All rows are made from the same 12 directions, up to rounding. Whole rows:
[[-.14, .18, .04, .18, .00, -.01, .13, .30, .17, -.02, .08, -.11, .20, -.04, -.09, .11, -.03, -.07, -.23, -.05],
[-.36, -.24, -.22, -.11, -.08, .04, -.46, -.16, -.23, -.10, -.20, .00, .07, .07, .11, .15, -.46, -.11, -.24, .09],
[-.26, -.05, -.18, -.46, .15, -.12, -.48, -.35, .07, .31, .46, -.14, -.02, .02, -.03, -.09, -.20, .20, -.01, -.21],
[.00, .09, .07, .06, -.06, -.47, .03, .04, -.07, .15, -.06, .13, -.17, .03, .09, .02, -.18, .02, -.22, .04],
[.29, -.06, .20, -.16, -.20, -.31, .11, .05, -.05, .18, .13, -.11, -.49, .21, .00, .01, .00, .11, .04, -.23],
[.32, .25, -.15, .39, -.46, -.09, .01, -.10, -.14, -.06, -.16, -.21, .13, -.16, -.18, -.13, -.14, -.09, .48, -.08],
[-.08, -.04, .03, .03, .06, -.15, .23, .01, .12, .04, -.05, -.03, -.15, -.19, .09, -.06, -.07, -.15, .17, .00],
[-.01, .28, .13, .12, .14, -.09, -.34, -.14, .04, .10, -.13, -.05, -.31, -.11, -.06, -.27, -.34, .14, .20, .03],
[.06, .21, -.13, -.04, -.08, -.20, .02, -.30, .09, .04, -.22, -.20, .29, -.23, -.22, -.11, .10, -.20, .03, -.10],
[-.13, .02, .02, -.15, .19, .31, -.44, -.21, -.01, .18, -.07, .14, .51, -.04, -.24, -.15, -.16, .22, .12, -.09],
[-.06, .13, .28, .22, .04, .63, .11, .10, -.10, .18, .03, .15, .04, .25, -.01, .03, .05, -.02, .10, -.02],
[-.12, -.20, .08, .01, -.27, .17, -.04, .17, -.22, -.35, -.32, -.05, -.02, .23, -.04, .30, -.21, -.09, -.20, .01],
[.01, .05, -.08, .10, -.03, .00, -.15, -.01, -.05, .07, -.10, -.04, .05, .03, .03, .01, -.06, -.12, -.20, .04],
[-.35, .14, -.26, .08, -.05, .00, -.02, -.45, -.04, .18, -.22, -.16, .16, -.20, .08, -.02, -.18, -.55, -.04, .04],
[-.20, .30, -.13, .25, -.01, .50, -.44, .08, .02, -.24, .07, -.21, .34, .00, -.22, .03, -.19, .08, -.03, .04],
[.03, -.01, .06, -.34, .08, -.07, .24, -.38, -.06, -.19, -.17, .12, .02, .01, -.06, .01, .41, .00, -.01, .07]]

The start of a row, then its end:
[-.06, -.18, .14, -.05, .33, -.02, .11, .24, .06, .03, .15, .30, -.31, .10, .29, .03, .11]
[.13, -.21, .19]
[.20, -.32, -.06, .02, -.22, .13, .07, .23, -.07, -.02, .10, -.05, .03, .08, .04, .09, .02]
[.00, .16, -.11]
[.28, -.06, -.11, -.01, -.29, -.27, -.14, .12, .05, .13, .23, -.43, -.39, .07, .00, -.01, -.12]
[-.04, .01, -.26]
[-.33, .17, .01, .26, -.21, .17, .01, .00, -.12, .33, .20, -.08, -.06, .12, .09, .09, -.41]
[-.22, .08, -.11]
[.08, .03, .03, .10, .10, .21, -.01, .01, -.03, -.17, -.26, -.02, -.17, .09, .10, .04, .21]
[-.18, -.29, .19]
[.04, -.13, .19, -.04, .35, -.27, -.01, .30, .19, .04, -.15, .26, -.02, -.12, .05, -.09, -.05]
[.20, -.21, .10]
[.11, -.19, -.09, -.09, .13, .03, -.23, -.04, .06, .00, -.15, -.14, -.23, -.01, .11, -.06, .03]
[-.13, -.17, .04]
[-.44, -.07, .12, -.09, .25, -.05, .19, -.03, -.01, -.06, .15, .29, -.27, .00, .25, .07, -.13]
[.06, .04, .19]
[.13, -.06, .06, .09, -.05, .06, -.03, .11, -.07, .11, -.08, .15, .22, .03, -.06, -.02, -.04]
[.09, .06, -.03]
[-.23, .21, .23, -.04, .11, -.02, .11, .20, .16, -.03, -.02, .05, .33, .02, -.25, .11, -.01]
[.11, -.27, -.09]
[.24, -.18, -.11, -.21, .29, -.14, -.25, .17, .22, .14, .41, .07, .08, -.09, .01, -.18, .18]
[.41, .01, -.05]
[-.32, -.06, .13, .02, -.30, .03, .16, .32, -.09, -.03, .48, -.01, -.08, .20, -.02, .25, -.40]
[.23, .25, -.20]
[-.16, -.14, -.21, -.23, .10, .11, -.03, -.28, .16, .35, .02, -.20, .31, -.15, -.02, -.04, .09]
[-.37, -.07, -.19]
[-.17, -.25, -.40, .10, -.19, -.11, -.06, -.05, -.19, -.18, -.11, .05, .23, -.10, .21, .16, -.17]
[-.24, -.11, .19]
[-.03, -.24, -.15, -.25, -.05, -.12, .00, -.08, -.03, .02, .18, -.05, -.07, .07, .11, .10, .08]
[-.03, -.10, -.04]
[-.42, .26, .09, -.22, -.22, -.13, .18, -.30, -.23, .13, .33, .03, -.13, .34, -.01, .27, -.06]
[-.01, -.21, -.10]
[.08, .01, .24, .23, -.04, .53, .12, .03, -.20, -.34, -.45, .21, .08, .07, -.09, .01, .06]
[.02, .29, .17]
[-.03, .13, .00, .17, .07, .23, -.48, .08, .00, -.27, -.23, -.28, -.37, .09, .01, .00, -.21]
[-.06, -.29, .13]
[-.11, .31, .02, -.01, .03, .13, .12, -.43, -.14, .14, .08, .00, -.30, .19, .13, .01, .24]
[-.21, -.14, .11]
[-.26, -.08, .03, -.07, .07, .13, .03, -.01, -.06, -.22, .14, .08, -.23, .08, .13, .10, -.07]
[.09, .07, .12]
[-.05, .26, -.12, .11, -.06, -.20, -.12, -.14, -.04, .33, .07, -.16, -.19, .13, .13, .04, -.03]
[-.30, -.49, .00]
[-.28, -.07, .19, .05, -.05, .07, -.04, .12, -.15, -.14, -.19, .16, -.06, .11, .01, .14, -.38]
[.07, .00, .06]
[-.19, .08, -.29, .16, .17, -.17, .13, .07, .15, -.09, .33, -.07, -.20, -.17, .32, .02, .13]
[-.18, -.19, .25]
[.11, -.04, .20, -.16, -.02, .06, -.30, -.08, -.02, .06, .12, -.20, -.64, .16, -.02, -.13, -.25]
[.23, .31, -.18]
[-.05, .24, -.05, .07, -.11, -.40, .07, -.16, -.11, .25, .12, .09, -.07, .03, .08, -.01, -.09]
[-.04, -.12, .02]
[-.13, -.05, .18, -.13, .20, .19, .03, .03, .20, -.58, -.35, -.11, -.02, -.23, -.21, -.05, .01]
[.11, .25, .07]
[.07, -.51, -.11, -.59, .33, -.11, -.10, -.31, .32, .21, .13, -.30, -.48, -.22, .16, -.24, .13]
[-.13, .26, -.21]
[-.07, -.09, .21, .01, -.24, -.56, .57, .07, -.21, -.05, -.19, .42, .01, -.02, .07, .15, -.14]
[.05, .14, .06]
[-.15, .31, .11, -.09, .12, -.05, -.19, -.19, .03, .06, .03, -.11, -.26, .12, -.06, -.02, -.05]
[.02, -.25, -.01]
[.08, .08, .23, -.20, .34, .45, -.12, -.18, .08, .44, .06, .13, .12, .19, -.10, -.15, .31]
[.07, -.11, -.12]
[.06, .01, -.10, .19, .02, .12, -.11, .13, .05, .14, .15, -.07, -.02, -.04, .08, -.08, -.07]
[-.03, .07, -.01]
[.13, -.04, -.10, -.15, -.28, .04, .23, -.36, -.18, .29, .53, .01, -.13, .10, .06, -.07, .14]
[.09, .65, -.20]
[.02, .14, -.06, -.07, -.01, .09, .09, .02, .10, .02, .45, -.11, .08, .06, -.08, .02, .25]
[.13, .05, -.10]
[-.17, -.18, .02, -.06, -.05, .27, .28, .02, .10, .41, .11, -.11, .23, .03, .02, .10, .04]
[-.37, .02, -.27]
[-.15, -.08, .00, .07, -.04, -.39, .33, .12, -.19, -.16, -.09, .42, .00, .04, .24, .20, -.02]
[.01, -.24, .28]
[-.10, -.31, -.31, -.08, -.14, .14, -.36, .19, -.04, -.21, .40, -.15, .13, .04, .03, .13, -.21]
[.22, .10, -.05]
[.00, -.23, -.24, .06, .30, -.37, -.18, .23, .13, .32, .20, .33, .27, -.25, .25, -.14, -.13]
[.14, -.16, .15]
[-.25, -.15, .04, -.11, -.16, -.15, -.12, .00, -.18, .09, -.16, .17, .31, .07, -.09, .15, -.41]
[.05, -.09, -.09]
[.13, .65, .20, .48, .11, -.28, .01, .21, .16, .28, .12, -.01, -.26, -.07, -.03, -.22, -.11]
[.09, -.10, .05]
[-.13, -.09, -.45, -.23, -.08, -.05, -.06, -.17, .00, -.32, .38, -.09, .38, -.09, -.03, .12, .24]
[.10, -.01, .06]
[-.09, .10, .16, .07, .20, -.26, .08, .19, .06, -.29, .03, .21, -.31, -.08, .10, -.04, -.09]
[.30, .04, .23]
